The rows are grouped in 4 ways, from coarse to fine. Each group lies inside one group of the grouping before and may be the whole of it. The rows also spread widely along 13 directions, which tell nothing about the answers.
Known rows, each followed by its group in each grouping:
[  8  36  13  12   1 -28  -9 -13  36 -18  22   1  17  -8  26  12 -13  13
  10  -4  -6   3 -27   2  -3] : K787 K306 zar defog
[  5  15   2 -12 -33  37  -6  25  29  -7  -3   2 -11  28  12 -29   0   1
   4 -18 -24  21  -7  42   2] : K995 K83 Vezaf lemo
[ -3  -7  15  32 -21   9  17  21  -8  10  55   2   1   9 -22  17 -13  -2
  -7  11 -16 -38 -21   6   3] : K995 K725 ved lim
[ 32  12   1 -13  49 -47 -36 -33  52  15 -25  20 -28  32   0  19  17 -29
  43 -17  32  19   2 -34   6] : K995 K881 Vuvip Tamam
[ 21   5 -11   0  11 -14  -2 -10   0  -7  22  -1 -11   6  40   0 -11   9
  45  27 -14 -21 -39  35  37] : K995 K881 kug zefe
[ 15  36  -4   1 -17  -6   7  19  40  -2  21  -1   2  -1  27   5  22 -15
  16   9  -3 -10 -33  -1  16] : K995 K725 fasiv retu
[ -3  11  16  29   8 -29 -26 -20   4 -10  47   1   1  14  24  14 -26  35
  16 -12 -22  -3  -6  18   6] : K995 K83 mem Zusuf
[-13   3   7  45  -5  -3   1  -7 -12 -21  56   6 -17   8  19  54 -16 -28
  16  74 -15 -30  -1   4  19] : K995 K644 fosu maru
[ 57  30 -13 -35   1   8  -2  32  15  13   1   1  20  -5  -7  -4  25  22
   9  22  17 -33 -17  -4 -29] : K995 K644 fosu Pip
[ 32  30 -11  -4 -13 -12  49  33  22  -3  17   9  -7 -13  24   0  44 -48
  31  40 -10 -22 -45  -1  47] : K787 K187 sodo Veg
[  7 -48  21  32  36  18 -15 -30   7  19  -6   3 -33  40 -22  -2 -30 -26
  32 -29 -22   5  -9  22  -2] : K995 K881 samu bos
[ 15  24   8 -20 -10 -36  -1   5   3 -13  10  33  -4  23  39 -22  12 -17
  34   2  -1  18  15  14  35] : K787 K306 rak vid
[-39  65  18   1 -28 -73   8  19  27 -37  65  35   7 -29  -8  50  -3  16
 -36  67  64 -24  -5 -45   3] : K995 K83 Vezaf tun
[-31  17  30  23 -50  -6   6  33  56  30  23 -12  19  -4 -10  16  30  27
 -53 -38   3  19   8 -18 -38] : K787 K306 zibes bet
[-11   7  18 -12   1  34  -3   7  13  16  11 -10   8  16  10  21 -12 -13
  29  19  -3  -2 -18   6 -28] : K995 K83 tuper biv
[ 54   8 -29 -23 -11  -3 -10  10  38   7 -23  -7  -9  -8  24  -5  36 -19
  12  -5   4 -20 -10  -2   1] : K787 K306 zar Zilus
[-18 -25  39  28  13   2  29   1   9  33  21 -14   7 -12  -7  -4 -21  11
  11 -29 -20 -11 -49  20  -3] : K787 K306 zibes bov
[ 39 -25 -17 -23   4  -3  13  45  20  70 -11  -9 -14   3 -22   1  70  11
   7 -12  20 -36  -6 -15  -7] : K995 K83 mem sog
[  9  11  16  24 -14  23 -10  -1  14 -20  34   7   5   2 -54  38 -36 -27
 -23  31   8 -29  -2 -33 -57] : K995 K881 Vuvip vovi
[ 42   8  -3 -49 -25  28  -7  21 -40   7  30  -5  29   1  52 -19  -6  -2
  47  14 -19 -42  -1  17 -26] : K995 K83 tuper fima
[ 20  -1  10   7  11  -7  -1  15   4  45  27  -4   4  24  -6  27  30  -9
  31   2  -1 -23  -7 -24  -8] : K995 K725 fasiv Vuvit
[-52   4  30   1   9 -19  -3 -10  -3   6  45  22 -31  45   3  34 -25 -18
  33  29  15   8 -18  13  42] : K995 K881 samu felu
[ 13  28  14  15  19 -34  19  10  17 -10  32  28  -7   3 -25  17   2  -6
   7  36  21 -17 -22 -15  14] : K995 K644 fosu Pip
[-31 -16  22 -13  16  34  51  31  64  35 -46   0 -31  -4 -17 -30  15 -35
  23  -3  19  20 -66  31  26] : K995 K725 fasiv Vuvit
[-28  -4  38  19  -5 -45   6 -11 -15  13  72  11  -8   2  34   1 -32   2
  20 -35 -12 -20 -35   4  43] : K995 K881 Vuvip vovi
[-48 -11  20 -20  16 -22 -17 -16  -5  18  26  17 -39  42  -2  26 -29  -2
  32  18  29   1 -19  16  41] : K995 K881 Vuvip vovi
[-19 -17  26  42  38 -14  44  23 -32  29  51  14 -13  35 -24  40  20  15
  43  83  -8  -5  -4  22  26] : K995 K83 tuper biv
[ 15 -17  37  -7  -5  28  18  13   1  49  16 -18  21  -6  37 -29  -4 -21
  39 -60 -30 -16 -38   3 -24] : K995 K881 Vuvip Tamam
[ -1  21   2 -23  -3 -44 -19   5  -9  -1  37  27 -11  29  16   7   0  17
  26  22  21 -15   0  10  39] : K995 K725 fasiv Vuvit
[-11 -26  20  10  23  49 -12 -18  58  27 -24 -15 -24  17 -49  22 -34 -64
  10 -35   8  -6 -50 -22 -32] : K995 K725 fasiv retu
[  8   3  31  -9  16 -24  23  17  42  42 -19   6   7   3  15 -26  35  -3
  22 -46   6  26 -14  -3  -2] : K787 K306 zar Zilus
[ -1  32  24 -69  10  -1  13  29  25  38  -6  25  -3  46 -30 -13  10 -18
  33 -33  33  18 -44 -11  12] : K787 K306 zar Zilus
[ 45 -25  14 -17  29  66 -13   6 -27  26 -30  -2  18  57 -40 -13  -8  12
  48  26 -28  15  27  41 -65] : K787 K306 zibes bov
[-11  14  31 -31  22 -41   5   1  -3  45  42  12  12  10  10  26  -4 -21
  45 -12  34 -35 -44 -43  12] : K995 K725 ved lim
[ 27  -4 -15  -1  -5  -3 -28   5   8  15  13  -1 -20  31   1  10  12   8
  12 -14 -10 -16   3   8   6] : K995 K83 Vezaf tun
[-24  32  22 -16 -32 -19   9  39  29  21  34   1  20  -6  18   7  27  45
 -15  -1  20   5  -4  -1 -12] : K995 K83 tuper biv
[ 35  31   7 -12  -9  -3   4  28  44  24 -10 -11  43 -21 -16  17  42  22
 -14  14  22  -8   5 -34 -71] : K787 K306 zibes bet
[ 34 -17 -15  -5  12  35  -1   8  48  20 -41 -24  -6 -15 -33   9   9   3
  -4  10  10 -22 -33  10 -37] : K787 K306 zar Zilus
[ 11  23  -3 -23  17  15 -26   3 -18  41  58 -25  16  39  -6  82  -1   6
  51  39   5 -48 -40 -31 -22] : K995 K83 tuper biv
[-28  30  21   7  -8 -23  -5  -1  17   2  47  12  -7  31  42  27   4 -10
  32   4  -9  19  -4  -1  26] : K995 K83 tuper fima

New rows. What belongs after each?
[-15  14   7 -21  -9   9   9  15  19  -8  10   8 -10   3  15  -9 -13   8
  18  20   7   0 -29  34  14] : K995 K83 tuper fima
[ 38 -13 -36 -12  22  16  -4  17   1  19 -12 -18 -17  19  20   7  36  42
  47  61 -11 -16 -12  61  21] : K995 K83 tuper biv
[ 16 -33 -10 -27 -14  35 -35  11  21  61 -20 -34  -1  16  21   7  24   6
  14 -32  -1 -23   1   9 -28] : K995 K725 ved lim
[ 16 -11  -2 -21  -7 -15  -5  19   0  19  -3  27 -28  42 -13  -3  28 -19
  12   4  13   3  27   4  21] : K787 K306 zar Zilus
[-13  37  -4 -17 -17   2 -22   2  33  -4   7   2  -9  35  26  29   9 -12
  22  22   4  21  -4  11  17] : K787 K306 rak vid
[ 16   8  13   5  17   0  -7  -4  17  13  13   6  -5  31   2   0  -6 -16
  38 -16 -13  -2 -25   5   9] : K995 K725 fasiv Vuvit
[ 38 -77 -13  -1   7  53 -18   6 -38  44 -23 -26  -5  14 -11  -6   0  17
  25  13 -25 -38  21  47 -36] : K787 K306 rak vid
[  8  17  26 -31  31 -30  19   7  -7   7  11  39  -2  31   3 -27  -5  11
  54  19  18  16 -21  23  26] : K995 K881 kug zefe
[  9 -32   2   6  34  -1 -46 -47   2  20   5 -12 -19  27  21  31 -35 -34
  52 -10  -7 -28 -16  -1   4] : K995 K725 ved lim
[ 15 -28   3 -41  11  30 -26  12  46  84 -42 -23 -13  37   7   1  44 -33
  38 -59  13   6  -9 -18 -20] : K995 K725 fasiv retu
[ -7  29  10 -35   0  21  22  30 -12  -3  29  33 -21  49 -27   3 -11 -19
  33  47  11  -5 -35  23  37] : K995 K644 fosu maru
[  3  32   6   7 -49 -46  -1   8   7 -34  42  36  -9   8  49 -12   7 -35
  -1  -3 -11   5  26  -2  43] : K787 K306 rak vid
[-12  14  47  48  14 -23   4  -9  39  24  21 -17  38 -10  24  23  11  28
   8 -20 -21  26  -2 -10 -41] : K787 K306 zibes bov
[ 27  19   5  51  11 -44   8 -10  10 -22  47  11   1 -14  14  22   4   5
  11  37 -12 -20  -5  -6  11] : K995 K881 Vuvip vovi
[ 27  -9 -27   4 -15  31  -5  15  -7   8  29 -22 -13  16  18   9   4  21
  24  17 -37 -35 -30  47  18] : K995 K83 tuper fima
[-16  20  -9 -10 -52  44  11  44   1   3  34  -8   4  10  16  43  22 -26
   4  90   4 -31   2   7  -7] : K995 K725 ved lim
[ 20   6   8 -36  11   5  17  20  30  42 -29  -9   0  26  55 -42  46  12
  63 -34 -29  36 -35  54  39] : K787 K187 sodo Veg
[  2   1  -2 -19  21 -12 -16  12  27  43  -8   4 -20  49   0  25  46  16
  35  12  17  23  17   4   5] : K995 K83 tuper fima
[ 13   5   1   1 -25  40  15  28  -4  -2  15   1  -1  27  -3 -13   0  -2
  17  18 -33   1 -15  46  10] : K787 K306 rak vid
[  7   7   2  24  -5 -13  -1  17  33  42  22 -25   7 -12  48  44  57   4
  13  22  -2 -18   1 -17  -8] : K995 K644 fosu Pip
[-23  15  36   9  19 -13  -2 -16  35 -17 -11   9  19 -16   0   6 -30  19
   7  25  20  24  -7  13 -32] : K787 K306 rak vid
[ 41  -3 -10 -11  21 -13  11  27   7  39   1  -8   9  -3  -8   1  45  59
  19  28  15 -26 -17  19 -10] : K995 K881 samu bos
[-24 -15   5  19 -20  23 -14   7  14  20  25 -20 -21  17  27  25  -2   5
   2   8 -19 -11 -10  30  12] : K995 K644 fosu Pip
[-15 -35  43  33  39 -24  10 -10 -33  33  39   3   4  23 -23  14 -23  41
  28   5 -19  -8 -15  28   6] : K787 K187 sodo Veg
[-12 -10  29  42 -11  37  24  20   7   4  27  -6   3   1  -4   6 -12   3
  -5  27 -28  -6 -10  31 -19] : K995 K644 fosu Pip
[-17 -17  -6   0  16 -25 -21  -2  34  34   8 -19 -21  -1 -11  18  -1  66
  -5 -13  23 -26 -47  28  25] : K995 K725 fasiv Vuvit
[-17   0  50 -21  -5   3 -22  -8 -12  26  17  13  12  39  67 -24 -15 -17
  50 -46 -23  32  28  16  -7] : K995 K644 fosu maru
[-19 -32  25   5  42 -14  -1 -12  30  34 -38  -1  -7   1   3  16  13  10
  28  29  26  22  11  13 -20] : K787 K306 zar defog
[ -3  13  16 -14   3  23  -8  -9  12 -25  -6   3  14  -3  -4 -10 -49  12
  15  19   0   0 -29  36 -21] : K787 K306 rak vid
[ 60   6  -4  49  23 -36  21   0 -45 -30  66  39 -12  37 -23   3  -5   1
  37  59 -33 -29  -1  18  39] : K995 K881 kug zefe
[  4 -22  10   4  23 -11   5  11  32  32 -16  16 -33  36 -31 -10  23   2
  11 -25   8  22   1  12  13] : K995 K83 tuper biv
[-21  11   4   2 -10 -15 -58 -45  12 -10  38 -36  11 -17  92  35 -45  47
  24   3 -13 -23 -28  32  -1] : K995 K881 Vuvip Tamam
[-17  -1  50  16  13  14  29   6 -28 -22  27  29  23  10  -7 -19 -48   2
  29  55 -10   3  -1  42 -17] : K995 K725 ved lim
[ 58   7 -19 -14  22  24 -13   6  33   1 -36  -1   6  12 -20  -5  12   5
  23  29   6 -11  -7  17 -33] : K995 K725 ved lim
[-34  -8  22 -24  16   6  -6  -8  -3  29  12  -9  -6  25  70   7  -8   3
  71  13 -10  15 -20  43  25] : K995 K83 tuper fima
[ -1  -5  27   1   8 -16  17  -1  20  11  -3  12  -5   1  19 -13   5 -29
  28  -7  -7  12 -13   8  14] : K787 K187 sodo Veg
[-11 -12  -5 -20 -19   3  -8   6  -8   0   4  -9   1 -17  43   6  -5  24
  14  52   9 -24  -4  43   3] : K787 K306 zar defog
[ 53  16  11  29  22   6  10   7  17 -11  -6  12  23   7  -8  -3  23   8
  23  48 -13  11  26   8 -49] : K995 K881 samu bos
[-15 -55  28  31  38  20   6 -35  41   9 -28  -1 -36 -13 -38   2 -50 -55
   8 -20  12 -13 -42  -1 -17] : K995 K881 samu bos
[ 45  15   2 -28  46  11   8  16 -23  39  28  -3  13  27 -26  26   1  15
  59  33   7 -47 -57  -4  -7] : K995 K644 fosu Pip
[ 28  15   8 -22 -31  65  37  33  -7 -18  10   4  13   5  31 -51 -18 -29
  39  26 -39  -7 -39  55  -1] : K995 K881 kug zefe
[ 21   3 -21   0  44  -9  10  -3  38  10 -21  -9 -18  -4 -21  25  11  14
  33  46  18 -18 -62  24  27] : K787 K306 rak vid
[-15 -22  19   8 -46  42  13  39 -14  17  17  -1   4  19  -3  -5   9   8
 -13  25 -21   2  28  37 -21] : K787 K306 zar defog
[-34  -8  -2  -1  -5  -8 -15  -5  49  19   0 -14 -37  -1  13  38   6  -3
   2  17  28  -7 -29   5  21] : K995 K881 Vuvip Tamam
[-28  49  18 -34 -13   1 -10   9  12  12  39   5   1  54   5  32  -8   2
  32   6   2  17 -35   8  22] : K787 K306 zibes bov
[ 11 -49  22  37  82 -15  17 -19  -6  44   0   0 -27  24 -15   3  -6  19
  60   3 -16  -6 -39  39  33] : K995 K644 fosu maru
[ 23 -43  13  25  -3   6  34  42  -5  42   3   9 -22  27  -6 -53  42  26
  13 -35 -40  13  17  54  24] : K995 K83 mem Zusuf
